The same things were measured in two ways. Each way mixes the same 6 hidden numbers, adds some noise and spreads widely along 4 directions of its own, which tell nothing about the thing.
In the rows, 128 means zero.
Some things both ways: the first way, then the second way.
[ 78 124  73 193 144 146 117  90 114 144 147]
[119 123 168 136 116 158 144 146 104 122 131 152  84 113 148]

[ 96  82 159 142 165 126 112  91  82 132 115]
[113  74 159 172 132 126 112 193 164 115 181 146 156  98 119]

[159  58 143 164 159 112  97 101 129  70  65]
[132 144 168 116 135 179 126 146 112 100 156 143 128 128 137]

[161 105 124 222 145 121  86 100 112 130 151]
[ 83 124 170 121 126 157 141  93 145 140 109 137 107 119 151]

[188  83 123 154 169  80 132 141  92 114 131]
[152 143 125 100 151 141 133 142 101 104  96  92 108 139 116]

[106 173 122 166 148 108 106  71 128 169 148]
[125 153 131 121 113 104 121 123 112 155  78 165  77 111 125]

[ 75 153 113 179 107 169 102 146 107  57 149]
[120 117 155 130 169 173 133 197  90 111 137 130 139 156 116]

[ 24 174 115 130  84 140 130 119 110 133 151]
[108 103 140 151 147  76 122 175  81 150  81 121 128 116  67]

[ 92 121 117 184  62 207 136 179 128 144 195]
[133 102 215 134 146 129  73 161 128 125 115 152 104 110 147]

[130 158 102 167 121 156 148 162 103 121 208]
[123 107 150 142 146 118 133 154 106 135  82 107 123 124 102]

[123 102 113  94 151 120 163 135 145 124 110]
[180 139 140 165 136 101 116 190  80 115 133 151 126 120  65]

[104 130  90 182  52 177 148 159 112  79 143]
[110  88 198 171 116 193 147 140 160 106 131 113 176 148 138]

[161 141  87 220 196 114  81 106 109 102 173]
[135 133 154 159 157 142 159 166  73 123 126 144 117 130  82]

[163 128 127 120  91  87 177 134 123 146 124]
[156 143 144 157 113 145 130 104 164 140  83 135 142 137 113]

[124 121 126 148 121 119 155  83 104 113 111]
[113 135 167 141 114 149 128 126 126 138  93 141 142 141 123]

[157 112  92 168 137 126 119 141 148 128 122]
[125 103 135 160  84 130 163 135 149  99 152  90 162 101 110]

[ 75 138 118 160 137 169 108 111  87  73 134]
[107  71 180 162 121  96 140 209  39  95 118  78 130 109  82]

[117 157 111 190 193 145  79 120 104  91 181]
[ 88 100 129 116 122 150 174 169  86 109 133 106  61 116 158]

[145 159 189  68  95 140 136 174 160 109  99]
[168 146  94 120 109  83  77 181 119 123 101 113 151 127 106]

Other things, the second way, with their names:
z54: [ 99 123 165 160 114 135 171 112  95 147  82 146  90 117 111]
z771: [123 141  96 110 142 131 137 176  91 112 141 124 105 132 120]
z80: [106 121 109  95 165 107 121 170 117 125 125 120 117 117 107]
z527: [ 91 115 136 111  97 156 153 136 142 107 161 124 107 109 176]
z245: [ 86  84 211 179 109 135 115 130 149 131 129 141 191 120 104]
z457: [123 128 141 111 141 135  87 165 145 119 154 143 143 127 138]
z567: [ 82  96 151 133 135 140 145 184 108 112 164 127 131 120 128]
z451: [155 147 170 119 155 210 106 161 131  95 156 143 158 164 142]
z452: [119 128 117 119 107 141 163 168  79  99 139 108 119 132 121]
z266: [162 145 162 175 119 170 138 139 140 149  99 174 133 152 124]
z795: [151 143 148 138 100 138 118 115 144 125 112 146 121 122 139]
z541: [156 172  93 132 125 165 146 146 125 138 122 165 112 154 138]
z899: [151 172  73  86 113 109 127 171  65 104 102  98 121 144 110]
z937: [163 168 162 139 105 125  55 147 136 136 133 209 142 124 123]
z488: [152 126 146 157 108 160 154 171 110  90 161 121 153 132 121]
z729: [158 178 193 118 144 185  96 145  72 131  79 182 100 176 148]
z664: [156 146 144 147 112 184 147 149 121  90 168 139 150 138 130]
z303: [105  87 156 150 148 144 131 218 101 107 174 130 161 134 102]
z627: [158 165  70 120 138 167 161 158 138 129 149 149 105 149 142]
z777: [101 163 143 118 131 137 109 120 123 164 102 186 110 138 130]
z129: [130 124 132 130 119  82  86 161 131 120 123 120 157 106  91]
z203: [158 159 119 121  96 130 133 188  39 100 120 131  98 140 118]
z868: [121 139 138 150 111 109  94 155 125 153 108 164 159 140 107]
z826: [ 63  89 169 157 115 110 151 119 135 147 126 139 107  84 114]
z999: [ 88  99 165 154 102 134 188 133  79 126  89  98  75 113 128]
z721: [107  96 129 110 152 172 154 157 144 103 116  61 137 146 155]
z147: [108  85 158 135 120 145 132 143 181 117 139 117 125 107 162]
z806: [126 183 100 109 132 150 129 122 120 152 122 192  84 136 146]
z310: [123 124 107 118 122 156 144 159 130 108 135  99 150 143 135]
z413: [143 124 196 169 113 158 125 128 123 128 116 165 110 124 139]
z405: [125 126 194 148  98 135  95 137 135 112 154 163 147 104 127]
z315: [177 133 155 171  94 112 114 197  69 116 121 150 135 128  94]
z433: [160 135 123 118  93 105 106 164 112  95 136 116 131 111 124]
z498: [161 146 155 130 138 172 123 131 140 116  96 109 157 154 131]
z193: [117 141 133 114  73 134  91 145 149 133 117 157 120 133 178]
z197: [103 143 153 124 104 124 168  91  93 139  63 118  79 110 122]
z307: [ 79 103 139 127 106  98 116 148 136 139 121 136 116  98 141]
z284: [128 107 159 120 161 165 136 145 129 115 111 100 122 134 130]
z456: [107  65 137 134 141  97 131 161 158 105 140  72 128  86 119]
z292: [136 154 112 116 116 124  89 188 101 118 165 183 137 130 125]
z458: [ 88  93 122 129 106 105 124 169 141 129 154 137 109  99 141]
z966: [147 114 131 137 171 160 130 186 139 106 138  99 152 147 114]
z951: [144  74 187 178 119 162 125 196 149  86 192 121 159 113 139]
z741: [131 133 138 144 177 100 106 182  80 142 117 165 127 124  63]

Some of these things the first way, each followed by its name:
[167 112 151 143 103 144 127 224 105  41 156]  z721
[ 60 134  85 195 159 182 105 101  74  99 158]  z303
[123 140  73 154 172 153 126 137 136  99 154]  z452
[ 98 153 126 142 159 185  97 106 160 119 119]  z292
[112 148 131 151 153 143 107 140 139 107 170]  z741
[ 77 146  64 165 123 123 163 102 129 146 166]  z54
[111  69 181 104 105 145 123 148 131  60  66]  z951
[114 106 164 177 110 117  55 147 102 129 124]  z456
[159 116 173 120  96 107 116 128 167 113  79]  z795
[ 63 133 115 204 158 157  57  76 104  96 129]  z567
[128 100 138 128 124 143 127 137 133 151 116]  z129
[154 140 125 156 135 148 165  97 100  77 144]  z729
[113 150 131 151 112 159 121 121 160 122 151]  z777
[171  86 169 132 111 112 123 183 118  52 114]  z284
[121 148 182  96 121 162 141  92 132 116  98]  z193
[ 82 113 105 184 133 155 122 111 134 157 171]  z826
[134 100 127 165  89 196 108 158 197 125 116]  z405
[153 111 167 105 144 101 116 124 113  60  75]  z310
[150 166 145 102 155 162 148 133 149  80 137]  z315
[188 106 146 124 153 176 154 129 171 144 143]  z937
[137 114 149 186  98 186 121 111 113  93 137]  z245
[169 178 113 151 201  89 117  74 108 117 144]  z541
